There are 4 nested groupings, the coarsest first. Each group lies inside one group of the grouping before and may be the whole of it. The rows also spread widely along 14 directions, which tell nothing about the answers.
(in the rows, 128 means zero)
Some rows, each with its group in each grouping after it:
[ 80 189  94 117  87 158 165 138  42 156  84 164 124 109  83 182  88  83
 160 130 122 130 145 124 146] | zalu Q_372 danun Pel
[142 154 146 130 141 130 131 133 136 143 131  70 104 171 117 156 151 110
 140 144 127 143 187 117 101] | lefoz Q_458 geka fono
[135 136 161 131  71 127 108 143  77 157 126 143 151 151  89 109 133 133
  99 172 119 116 110 120 139] | lefoz Q_12 Zatob rukev
[ 90  85  81 145 150 133 127  96 157 105 193 135 166 137 165  94 103 125
 142  90 104 160 100 100 127] | lefoz Q_978 vitiv Nivu
[107 126  92 106 162 109 123 163 102 146 156 131 150 205 137 174 133 160
 113 113 155 142 103  99  61] | lefoz Q_639 fule tad
[113 162 126 162 139 133 145  61 146 122 196 108 136 109 151  60 177 111
 174 107 133 123 175 129 115] | lefoz Q_639 fule leru
[ 87 167 104 134 189 118 136 112 135 148 130 145 110 149 166 156 133 109
 113 103 190 121 124 137 112] | zalu Q_972 pas Bino
[140 148 167 155 176 124 153 145 181  78 102  78 119  64 125 105 114 107
 178  86 154 117 181 161  97] | lefoz Q_639 Bibur lero
[152 145 146 144 164 111 169 125 163  91 110  93  95  93 145 110 138 135
 176 108 142 133 156 153 103] | zalu Q_972 pas Donim
[ 86 214 123 119 158 120 152 118  62 152 134 162 166 134 114 130 143 115
 124 128 182 131 124 167 101] | lefoz Q_978 loz vev
[123  94 126 136 115 114 147 170 139 177 107 130 143 114 128 145 154 153
 141 146 157 127 104 179  96] | lefoz Q_12 tidi reve
[ 89  91 132 155 111 128 154 126 139 110 158 109 135 131 130 109 139  99
 138 123 126 131 108 135 100] | zalu Q_372 danun vov
[106 166 147 120  99 144 106 126  98 127  96 126 110  97 119 159  96  89
 138 114 157  56 124 125 135] | lefoz Q_639 Bibur Gaf
[131 146 114  98 151 133 158 126 108 132  88 132 169 136 116 121 191 134
 133 175 110 154 120 129 125] | lefoz Q_12 Zatob Gek
[ 74 122 110 140 187 135 108  97 169 155 139 150 172 120 171 111 170  98
  94 103 177  91 119 127 140] | lefoz Q_458 bisu fen
[146 104 117 128 124 137  92 128 141 115 172 132  83 200 151 128 139 138
  72 111 114 125 116  78 118] | zalu Q_972 febo pofu
[117 158 159 155 148 131 159  96 134  88  67  93 106 124 114 101 112  71
 167 183 124 154 132 124 169] | lefoz Q_12 tidi reve
[130 166 126 175  98 151 134 176 101 179 122 145  76 129  87 158  77  99
 137  96 143 131 212 112 125] | zalu Q_972 pas Donim
[119 119 115 102 107 188 116 113 133  87 147 175 183  57 121  79 177 103
  93  78  82  94 131 139 149] | lefoz Q_458 bisu fen
[150 172 111 110 126 169 104  96 110 121  78 191  98 115 143  96 192 108
  92 143 138  73 114 105 176] | lefoz Q_12 Zatob Gek
[167 191 176 116 117 106 139 139  97  79 151 111  99 124 114 114 124 160
 141 108 154 124 128 190  71] | lefoz Q_639 Bibur lero
[167 117 166 115  95 126 129 127 121  76 118  91 130 131 105  94 126 138
 140 166  70 149 116 123 135] | lefoz Q_978 vitiv Nivu
[ 87 104 127 119 133  92 125 109 128 166 140 130 150 167 164 138 160 149
  98 162 165 118  57 153 115] | zalu Q_372 danun vov
[133  79 188 112  90 117  88 145 154 100 189  70 149 162 122 133 127 132
  72 124 104 121  96 151  81] | lefoz Q_12 Zatob Gek
[100 179 101  83 160 106 167 125  69 117 155 109 185 156 109 168  97 154
 165 101  95 176 147  96  83] | zalu Q_972 pas Bino
[117  87 184 126 128 122 135 197 163 142  93  51 184 102  80 162 127 109
 130 136 115 126 163 150  84] | lefoz Q_12 tidi reve
[ 97 147 163 180 157  83 163 143 124 189  99 132 174  98 116  90 147 135
 161 157 213 116 123 180 109] | lefoz Q_12 tidi reve
[154 160 146 172 176 100 109 151 157 126 125 128  83 126 142 115  71 153
 148  64 193 106 163 113 108] | lefoz Q_12 tidi reve
[106 162 123 118 199 135 140 112 137  82 121 131 165 119 138  96 169 108
 125 104 148 120 134 117 105] | lefoz Q_639 fule leru
[149 115 142 158 102 144 138 142 145 101 139 157  97  96 123  71 149 126
 111 104 128 124 132 164 126] | zalu Q_372 danun Pel
[190 188 109 129 117 127 142 113  90 131  91 163  83 102 130  92 131 174
 189 133 124 121 157 112 153] | lefoz Q_978 loz vev
[169 118  87 162 125 135 108 128 148 106 183 171  57 163 166  87 113 169
 129  81 136 148 125 111 118] | lefoz Q_639 fule tad
[ 94 105  99 154 117 122 154 137 126 136 167 141 116 159 140 140 102 127
 142 125 147 177  84 169  98] | lefoz Q_12 tidi reve

New rows. What belongs after each?
[120 130  54  97 115 154 146 109  94 111 100 162 114 118 151 157 117 132
 183 115 104 117  96  86 144] | lefoz Q_458 geka fono
[112 161 139  74  89 118  81  92  98 144 188 112  99 191 162 198 131 139
  80 126 145  99  81 167 104] | lefoz Q_458 bisu fen
[136 195 141 104 159  93 142 166  91 132  82 133 114 131 108 180  56 164
 136 107 160 151 141 160 113] | zalu Q_372 danun Pel
[119 118 137 137 138 128  96 145 171 196 141 111 148 127 131 149 131 132
 100 111 142 124 173 146 126] | lefoz Q_12 tidi reve
[115 125 128 163 127 158 139 218 113 122 106 172 117 119  85 141 100  93
 104  86 168 128 141 151  94] | lefoz Q_458 bisu fen
[154 196 153 118 122 148 124 145  73 124  67 142 141 107  72 109 141 115
 137 130 119  87 181  75 143] | lefoz Q_12 tidi reve
[115 161  90 131 144 156 143 114 109 125 114 189 101 163 136 115 161 104
  96 153 145 169  97 154 146] | lefoz Q_12 tidi reve
[141 134  99 146 106 154 130 188  68 130  86 180 106 146  94 127 121 119
 137 122 141  99 124  62 113] | lefoz Q_978 vitiv Nivu
[ 94 118 113 108 160 137 156 118 124 120 113 137 196 120 134  98 215 109
 118 159 132 125  89 141 108] | lefoz Q_978 vitiv Nivu
[123 147  76 111 137 122 146 146 103 173  88 151 110 124 149 182 128 152
 175 127 164 115 112 136 109] | lefoz Q_978 vitiv Nivu
[170  69 131 135  78 162 113 180 124  95 166 160 150 148  90  63 157 146
  72 131  61 167 118 118 115] | lefoz Q_978 vitiv Nivu
[141 168 112 170 156 132 158 168 119 157  93 154 111 113 102 117 110 132
 169 108 160 151 186 125 120] | lefoz Q_12 tidi reve
[ 75 122 133 115 135 147 140  98 150 120  65  85 128 102 142 171 137  54
 151 161 134  95 102 133 149] | lefoz Q_12 tidi reve
[ 99  56 139 141 133 155 121 147 207 146 111  99 156 109 132 134 156  83
  90 149 111 148 128 171 140] | lefoz Q_12 tidi reve
[117 147 166  84 112 109 124 122  86 124 129 101 191 144  89 140  97 145
 100 160  77 158 117 130 143] | zalu Q_972 febo pofu
[176 132 161 117 134 129 135 106 163  86 155  40  98 134 137 108 204 131
 157 113  89  94 193  81  81] | zalu Q_972 febo pofu
[138 149 140 144 171 119 112 162 115 129  58 191 130 132 116 100 100 137
  75 132 166 120 112 103 168] | zalu Q_972 pas Donim
[116 132 174 148 116  94  93 105 132 213 110 105 141 157 130 127 125 132
  95 192 147 110 138 116 178] | zalu Q_972 pas Donim
[122 104 127 132 140 136 137 114 164 107  60 102  89 126 156 146 133  94
 152 172 132 122  97 130 161] | lefoz Q_458 bisu fen
[138 112  96 145 138 117 115 115 160 168 178 165 117 144 170  95 156 179
 105  98 141 141 133 141 127] | zalu Q_372 danun vov
[144 133 136 118 148 161 124 139 161  67  68 111  74 122 130 147 105  79
 116 136 112 144 126 139 150] | lefoz Q_978 vitiv Nivu
[ 88 117 139 181 140 116 159 169 134 161 121 121 145 101 106 130  90 106
 155 105 167 128 152 140 106] | zalu Q_972 febo pofu
[142 173 147  80 148 155  88 107 135  79 118 102 156 107 109 130  88 116
 107  93  65 129 184  90 166] | lefoz Q_639 fule tad
[105 160  98 174 206 107 142 119 148 170 134 159 146 126 153  93 132 142
 156  90 197 133 158 114 118] | lefoz Q_12 tidi reve
[114 161 115 119 165 141 105 101 128  47 124 166 105 124 156 114  60 109
 108  77 146 120  84 120 153] | lefoz Q_639 Bibur lero
[168 149 206  83  89  82 125 106  94 122 106  57 157 140 102 110 172 176
 138 196  86 100 126 116 123] | zalu Q_372 danun vov
[133  99 153  87 158  89 108 148 132  82 132 104 144 180 150 149 132 166
  79 121 139 108  58 108  79] | zalu Q_972 pas Donim
[ 81 110 107 137 126 155 114 100 129 112 139 150 151 115 140 100 138  86
 112  93 118  78 119  64 148] | zalu Q_372 danun vov
[152 136 122  98 128 140 133 101 137  52 160 110  64 170 157 136 142 128
 107 117  95 154 100 137 108] | zalu Q_972 febo pofu
[122 161 154 104 110 148  93  96 101 150  87 168 152 106 128  96 184 104
  69 174 142  68  99 144 180] | lefoz Q_978 loz vev
[151 136 170 115 123 145 130 128 158  75 135 100 121 114 114 106 149 112
  99 129  99 155 137 187 118] | lefoz Q_12 tidi reve
[104 154  78 153 124 147 106 111 133 189 142 161 111 105 147 150  57 117
 156  81 138 128 171 114 170] | lefoz Q_978 vitiv Nivu
[119 123 165  98 137 131 114 144 122  56  67  91 153 105  99 141  70 102
 125 108  89  91 124  63 143] | zalu Q_372 danun vov
[ 86 119 188 162  96  94 112 145 107 145 157 122 184 101  99  98  71 129
 116  98 159  82 116 133 116] | zalu Q_372 danun vov
[105 142 159 150 148 117 100  98 137 134 125 108 104 173 145 124 120  90
  93 146 155 101 125  84 149] | zalu Q_972 pas Bino
[153 133 119  85 147 122 105  79 175 106 148  67 117 125 172 152 110 154
 158 108  78 141 152 117 139] | lefoz Q_978 vitiv Nivu
[125  92 152 139 101 108 128 113 163 156 126 117 102 126 160 119 162 140
 109 168 149 121  85 195 137] | zalu Q_372 danun Pel
[152 118 153 178  76 170 121 134 140 121 156 144  81 132 104  70 158  88
  85 132 100 135 171 128 148] | zalu Q_972 pas Donim
[ 85 107 115 146 138 134 105 114 149 165 113 127 119 173 150 147 118  90
  99 174 149 142  99 125 162] | lefoz Q_639 Bibur Gaf
[100 120 115  83 154 110 126 110 102  83 134 105 185 136 148 137 126 140
 152 106 121  87  75  71  91] | lefoz Q_978 loz vev
[110 125 143  97 118 160 148 167 128 127  74 116 176  63  93 155 154  91
 123 137 111 118 135 184 116] | lefoz Q_978 vitiv Nivu
[120 139 155  90 140 102 129  67 152 130  76  82 135  85 167 143 143 136
 153 164 128  84  99 148 167] | zalu Q_972 febo pofu
[102 172 198  82  86 124  95 100 113 146 152  67 172 109 104 169 102 102
  95 146 105 117 141 198 135] | lefoz Q_978 vitiv Nivu
[151 119 136  75 148 149  97  95 170 103 128  89 133 159 153 129 216 123
  79 148  86 115 131 108 128] | lefoz Q_12 tidi reve
[128  79 169 115 125 147 126 209 145 104  77  86 129 162  91 168 155  84
  71 173 122 140 104 153  84] | lefoz Q_978 vitiv Nivu
[ 99 154 102 112 180 111 121  64 147 152 122 132 140 136 185 135 135 136
 137 138 161 127 104 138 159] | lefoz Q_458 geka fono
[120 132 103 135 147 135 136 127 151 163  62  94  77 166 136 192  94  99
 160 177 121 172 150 109 164] | lefoz Q_12 tidi reve
[130 129 116 115 106 152  67 127 134 167  90 181 103 118 145 151 100 127
  75 119 142  82 107 123 188] | lefoz Q_12 tidi reve
[112 112 104  62 204 143  82  98 195  92  98 136 165  98 194 152 155 130
  76  80 132  80  92 124 152] | lefoz Q_458 bisu fen
[105 150 108 147 150 134 153  98 124  80 142 159 112 102 158  89 120 106
 154  99 161 122  90 154 120] | lefoz Q_978 loz vev
[166 113 122 167 122 138 156 184 132 139 129 155 104 154 102  89 149 144
 115 159 122 207 146 174 110] | lefoz Q_978 loz vev
[115 157 158  92 152 140 106 147  84  76 123 152 166 164  99 115 154 105
  38 115 126 100 104  87 107] | zalu Q_972 pas Bino
[155 108  79  86 151 162 132 159 131  85 102 166 130 148 136 126 186 146
  97 126  98 147 102 113 109] | lefoz Q_639 Bibur lero
[129  72 127 130 101 154 134 169 152 109 132 141 160  84 117 103 153 129
 118 110 109 122 111 163 105] | lefoz Q_639 Bibur lero
[134 158 140 155 217 106 119  95 187 121 104 120  98 154 170  96 136 123
 115 137 180 147 135 134 150] | lefoz Q_12 tidi reve
[107 152 110  74 153 139 148 115 132 167 114 104 202  88 128 156 212 132
 148 123 114 107 164 144 100] | lefoz Q_12 tidi reve
[147 162 139 164 106 144 116 101 144 175 131 147 120  77 114  74 119 128
 135 113 107 129 217 129 193] | zalu Q_372 danun Pel
[115  97 114  78  90 155 132 185 107 145  70 140 152 106 106 195 154 123
 110 141 117 101  87 158 104] | lefoz Q_12 tidi reve
[161 112  95 173 115 147 154 158 134 126 139 106  43 181 130 130 152 114
 179 134 124 153 164  85  83] | lefoz Q_978 vitiv Nivu
[ 93 127  97 142 112 142 147 147 114 151 166 155 161  97 120 128 118 127
 151  86 138 135 138 158  97] | lefoz Q_639 fule tad
[161 141 125  97 111 121 121 114 119 128 191  86 153 146 124 123 143 175
 152 110  70 152 170 110  94] | lefoz Q_978 vitiv Nivu
[146 216 131 102 166 102 151  95  83 111 101 136 110 138 137 124 139 155
 152 134 147 126 134 119 126] | zalu Q_972 pas Bino
[148 122 130 124 119 140 132  96 143  89 100 110  92 124 138 112 115 119
 142 150  79 139 127  99 174] | zalu Q_972 febo pofu
[141 108 101 174 118 133 143 146 138 172 165 125 103 166 132 108 165 135
 152 139 132 159 161 117  97] | lefoz Q_978 vitiv Nivu
[102  93  68 140 178 134 139 125 161 114 175 158 169 134 163  92 145 148
 134  83 128 162 116 112 103] | lefoz Q_639 fule leru
[ 98  77 139 130 116 166 114 195 162 124 172 126 162 135 100 155 126  92
  53  88 113 161 139 185  87] | lefoz Q_458 bisu fen
[150 170 146 121  94 112 141 137  58 131 123 147 157 119  93  96 139 165
 156 137 130 104 120 115 108] | lefoz Q_12 Zatob Gek
[ 97  96 121  96 144 101 106  98 141  81 145 101 150 136 180 146  93 146
 143 103 139  88  46 106 108] | lefoz Q_639 Bibur lero
[131  94 133 112 139 131 145 194 111  97  51 142 169 116  96 127 142 133
 125 143 128 111  83 107 104] | lefoz Q_12 tidi reve
[135 147 133  97 145  96 111 137 111 144 189  99 153 174 135 156 134 179
 114  83 126 117 152  92  64] | zalu Q_972 pas Bino
[162 132 124 109 148 163  95  90 192 103 125 145  91 117 170  97 189 122
  72 121 113 125 133 158 164] | lefoz Q_12 tidi reve
[113 110 115 146 145 108 152 196 123 163 109 163 169 119 105 139  84 163
 132 117 157 176 110 175 103] | lefoz Q_12 tidi reve
[152  86 169 164  73 119 141 207 120 137 113 113 136 103  77 118  96 146
 155 131 122 129 141 149 101] | lefoz Q_458 bisu fen
[144 199 168 140 154 100 112 132  90 132 123 117 133 137 111 106 120 139
 144 108 177  77 161  88 101] | lefoz Q_978 vitiv Nivu
[116  60 147 168 142 146 103 137 222 168 102 110 162  80 137  99 135 101
 107 135 118 126 166 144 182] | lefoz Q_458 bisu fen
[154 110 134 155  96 153 124 222 127 191 114 143  98 148  83 157 154 124
  83 123 135 130 191 131  94] | zalu Q_972 pas Donim
[141 115 133 119 158 102 162 142 130 101 107 117 167 108 135  91 175 162
 163 141 139 127  95 144  87] | lefoz Q_978 vitiv Nivu
[117 121 122 127 126 147 119 164 131 158 192 119 170 174  96 133 148 128
  81 119  97 189 179 140  90] | lefoz Q_639 fule tad
[137 161 116 119 117 133 125 192  94 203 111 130 131 139  90 192 125 148
 138 106 145 118 190 119  86] | lefoz Q_12 tidi reve
[ 89  92  62 120  98 151 147 105 117 134 140 136 101 156 167 166 139 103
 156 151 115 140  67 127 122] | lefoz Q_978 loz vev
[125 161  91 120 141 149 130 110 112  93 125 186 117 107 146 111 108 126
 130  85 138 122 102 129 141] | lefoz Q_12 Zatob Gek
[105 159 191 153  95 116 148 141  90 175 113 106 182 117  64 104 139 104
 129 187 135 142 153 171 130] | lefoz Q_12 tidi reve
[111 165  78  71 207 131 140  55 174 133 116 102 160 109 177 161 130 137
 148 112  79 178 173 122 174] | zalu Q_972 pas Donim
[129 135 113 174 160 147 123 125 177 203  94 138 122  94 143 101 172 105
 143 135 160 110 198 123 161] | lefoz Q_978 vitiv Nivu
[140 117 162 145  88 113 156 153 117 131 147  84 143 118  97 113 129 138
 170 150 111 151 140 164  88] | lefoz Q_978 vitiv Nivu
[107 129 121 199 151 142 156 132 157 175  81 124 101 121 126 105 157  74
 167 158 172 125 169 113 144] | lefoz Q_12 tidi reve
